The first 10 rows are patterns. Each new row is the sum of 3 different patterns, raised or lowered, with some noise. Before adding, each is slid sideways (what falls off one end comes back at the other) and multiplied by a number that may be negative. Names go in the order of the patterns.
In the rows, zero is written as 128.
Known rows, each followed by the names of its patterns:
[106 125 149 127 118 123 149  99 155 101 142 136 125 156 102  94 159 157
 123 137 138 159  96 134 116 177 121 125  80] => V
[102 112 170 133 124 117 170 137 131 131 129 122 107 167 150 130 153 145
 141 124 131 127 129 196 157 133 122 135 148] => G
[136 135 129 103 120 125 128  89 113 122 144 102 136 116 118 130 126 124
 147 141 141 112 138 151 124 121  97 107  96] => S
[131 130 141 142 136 131 134 113 130 105 106 140 130 129 122 154 108 110
 103 124 117  95 138 112 117 114 121 139 127] => D
[142 132 118 151 150 126 127 114 112 120  92 108 132  94 148 136 126 161
 161 130 106 163 136 120 104 142  99 135 157] => Z
[165 119 135 138 111 138 118 142 162 137 114 118 146 141 128 103 129  68
 145 145 119 153 118 141 130 106 131 155 124] => K
[136 134 120 135  91 115 145 152 131 103 127 120 147 120 143 102  95 143
 153 145 116 118 185 179 113 110 149 161  99] => J
[100 130 125 132 123 109 144 132 107 115 129 106 126 132 144  91 107 101
 114  83 113  80 119  98 144 116 130  74 140] => F
[137 153 104 121 126 146 123 165 128 128 137 108 124 141 119 133 129 129
 120 150 138 140 120 125 145 110 120 118 146] => Q
[151 151 154 123 120 118 133 163 108 149 155 129 152 109 102 126  97 103
 129 131 151 151 144 115 114 143 143 156 177] => T

New rows. What belongs after each?
[146 115 157 111 116 141 176 130 144 115 137 107 115 114 148 146 119 150
 124 118 141 163 122 156 142 147 110 122 119] => V G Z
[157 155 129  95 136 168 128 127 158 173 144 106 133 157 171 141 162 147
 122 166 155 131 168 126 150 137 185 164 125] => V G Q
[146 137 177 190 197 166 209 149 170 170 197 187 137 153 191 161 151 135
 181 153 169 181 125 165 180 144 148 142 195] => G S D
[185 157 120 155 129 137 124 142 133 148 208 158 146 151 157 151 129 125
 171 148 147 154 170 156 158 133 144 143 136] => G Z K
[116 104 104 101 116 108 142  97 135 124 134 113 114 104 124 131 156 114
 119  96 114 129 103 130 126 104 111 106 119] => G F Q
[106 137 131 154 122 203  98  78 133 127 171 132 157 136 139 156 132 137
 178 167 172 175 150 133 139 100 128 159 132] => G S Z
[136  94 115 128 150 142 153 143 122 142 107 115 113 137 175 157 114 138
 136 139  93  88 121 111 100 113 144 103 143] => G K T
[129 158 178 119 147 143 153 121  98  73  97 135 146 129 110 123 121  84
 125  93 144 118 151 156 107 130 139 153 117] => V D T
[137 141 129 145 191 125 130 120 144 145  81 159 150 143 106 156 146 140
 142 167 156 184 147 168 146 170 183 133 120] => V S D
[ 98 126  20 114 113 153 107 126  65  82 105 113  67 102  46 123  63  96
  88  75 135 158  62  99  61  95  77  51 110] => V Z F
[108 105  93 110 112 102 147  97 125 102 133  87  98  98 145 135 111 102
 134 120 117 130 111 145 110 128 116 136 112] => G J F
[157  96  83 141  76 100  91 143 118  83 122 126  65  92 115 114  81 106
  86 106 104 124 118 133 161 127 106 119 151] => G S T
[135 158 157 133 145  77 148 152 172 128 153 162 195 121 147 147 163 117
 161 123 139 157 152 156 103 144  98 120 145] => G F Q
[142 169 182 192 167 153 161 168 192 197 184 198 221 182 214 137 175 157
 163 151 172 185 147 136 175 190 163 207 159] => S Z Q
[159  87  93 145 181 125 100 160 135 100 126 137 137 160 140 117 141 142
 145 151 125 123 109 134 157 105  94 138 129] => Z J Q
[180 132 168 120 132 171 134 134 150 140 137 137 119 148 146 127 166 115
 135 156 124 167 135 165 158 169 147 146 154] => D K Q
[102 121 123  90 114 107 129 121 128  70 111  96  98  82 124  77 144 128
 115 112 128 116  92 144 120 116  82 104  86] => V Z F
[111  88 115 128 108  80 156 144 128 132 188 129 151 114 188 122 105 114
 210 130 122  96 144 105 135 150 117  92 128] => G S F
[144 121 116 149  75 143 144 135 186 182 156 124 152 128 131 114 134 128
 122 183 160 176 132 123 134 112 117  96 120] => Z K T
[117 157 177 152 158 153 166 126 140 128 124 185 165 135 116 127 146  87
 101 160 130 147 138 187 136 119 144 138 121] => G S T
[154 141 121 114 145 150 121 160 113 158 137 157 130 139 106 140 120 139
 121 161 118 159 129 141 139 151 131 139 156] => Z F T
[ 97  91  91  40 117  45 106 109 113 111  87 116  92 104  89 106  60  91
 100 129  86  83  73 111  91  89  48 101  82] => Z J F
[113 139 101 116 141  98 104 118 151  78  96 120 168 100 144 117 108 140
 130 163  93 104 138 149 135 134 137 191 152] => S Z K
[107 122 108 141 120 143 100 125 152 149 125 148 102 129 128 117 122 145
  95 141 101 125 119 117 151 143 110 103 120] => V K Q
[ 82  95  60  84  92  88 152 121 109  81  81 100  86  68 123  77  96  36
 118 100  86 119 103  77  98 131 107 108 111] => G Z Q
[121  74 152  99 120 142  87 195 155 104 135 163 134 117 175 145 101  86
 141 123  89 129  92 140 108 130 109 146  98] => Z J F
[139 150 140 115 136 108 128 120 125 111 159 143 158  86 130 100 110  84
  99  98 157 104 158 147 144 106 147 118 123] => S F T
[128  91 103  98 143 112 115  76  78  93 134 108  75  84 118  68 124 101
 130 108 109 103  77  48 128  76 114 110 148] => V D F
[137 172 188 175 201 162 172 161 165 143 165 205 175 153 147 140 160 139
 100 156 147 162 122 166 151 145 159 187 180] => G S F
[157 104 121 119 178  95 133 131 157 150  94 124 151 140 107 147  74 147
 120 167 150  96  96  98  87 127  50  85 113] => K J F
[149 131  86  95  89 130 111  81 116 127 143 112 178  86  85 106  95 125
  83 103 117 134 138  88  90 145 143 123 131] => G Z Q
[148 140  78 116 119 168 129 150  98 114 129 176 129 146 128 178 194  98
  97 173 172 108 145 143 139 130 109 122 170] => V J Q
[111 109  99 129 103 130 103 106 113 114 130 103 112 128 116 113 138 101
 101 115 101  95 109 126 109  98 143 119 113] => D Z F
[144 143 130  90 118 160  91 130 137 157 145 161 146 103 123 157 155 133
 148 161 157 162 131 136 124 158 163 139 147] => Z K T
[133 111 125  98 110 154 154  88 112 130  93  90 118 164 139 150 103 127
 153 164 149 130 112 114 170  95 122 140  94] => V F Q
[169 218 189 161 161 179 119 130 163 172 178 205 152 157 175 157 135 167
 218 173 136 143 143 177 110 139 208 162 148] => G D Q
[107 107 146 108  86 116  56 141 115  68  95 117 106  72  57 131 144 144
  80  97 108 169 145 178  81  95 156 102 109] => V S K
[ 92 101  99 113  95 129 101 100 101  66 113 122 124 113 104  99  93 128
 114 125  90  60 110 102 124 105 107 119 133] => S J Q
[126 109 110  62  80  86  81 101 113 102 129 112 104 117  69  85 102 172
 125  77  75 113 124  43  51 127 102  63  91] => G D J
[118 121 106 130 131 131 126 130 140 114 148 130 115 125 107 129 117 123
 114 114 120 119 128 145 134 139 129 129 125] => S D Q
[124 153 183 120 175 137 138 142 118 154 180 173 143 138 121 124 139 149
 121 177 101 123 134 218 162 155 124 136 148] => V G Q
[ 76 101  92  83  79  50  53  19  83  82  58  66  51  76  85  58  52  82
  92  80  76  52  94  89  72  95  28 100  95] => G S T
[ 85 138 103  57 157 118 121  98 112 125 144  84  79  60 150 119 125  80
 102 101 113  86 143  64  95 105 135  88  46] => V G J
[152 130 128 128 132 132 126 109 117 142 127 125 148 141 122 125  79  94
 127 130 125 139 138 148 127 151 116 102 120] => D Z T
[140 151 162 107  92 158 170 127 114 139 193 129 127 127 138 163  75 115
 127 139 115 122 153 106 121 122 131 103  72] => G S J
[112  95 150 140  64 127 126 125 148 115 116 137 133 154  99 116 119 156
 137 157  96 125 149 157 147 105 109 176 171] => S J T
[186 158 180 116 143 145 105 104 144 157 107 109 137 154 127 154 124 103
 105 144 143 141 113 137 139 157 158 150 165] => S Z J
[175 194 197 183 201 176 180 180 173 170 176 176 205 209 184 165 158 171
 177 135 176 165 187 188 233 171 160 165 185] => G S Q
[103 106 115 119 139 110 145  91 140 124 141 136 119 124 127 147 118  96
 106 106 134 151 139 117 107 114 106  78  85] => S Z F
[139 174 154 134 141 175 114 109 123 140 138  92 153 134 143 158 175 134
 124 147 159 157 145 165 171 166 112 137 142] => V S D
[ 74 132 161 145 121 123 194 201 138 129  91 156 108 160 146 117 172 127
  84 146 161 161  78 123 134 158 149 171 155] => G S J
[116 131 137 173 156 199 161 138 170 105 123 120  99 125 140 135 101  97
 124 142 107 157 128 121 122 114 123 133 111] => Z K T
[ 71 124 140  93  85 115 140  84 129 121 142 143 168 154  86  94 143  87
 134  66 121  82 125 119  58  79  91 114 125] => G S F
[ 91 162 139  88  90 134 137 114 117 110 108  86  73  85  96 136 108  86
  95 132 111  91  92  79  78  80 127  99  97] => D J Q
[ 96 149  98  97 115 133 121 167  77  96 120 116 134  97  79 146 118 114
 142  89 117  81 118 121  97  80 114  82  81] => V K J
[143 119  89 152 162 173 108 152 127 164 102 140 131 113 165 112 133 165
 152 138 113 124 125 148 186 147 108  91 142] => G J F
[150 170 178 151 187 185 176 151 178 183 141 195 219 165 177 166 195 182
 182 197 189 161 139 186 222 195 198 163 167] => V F Q
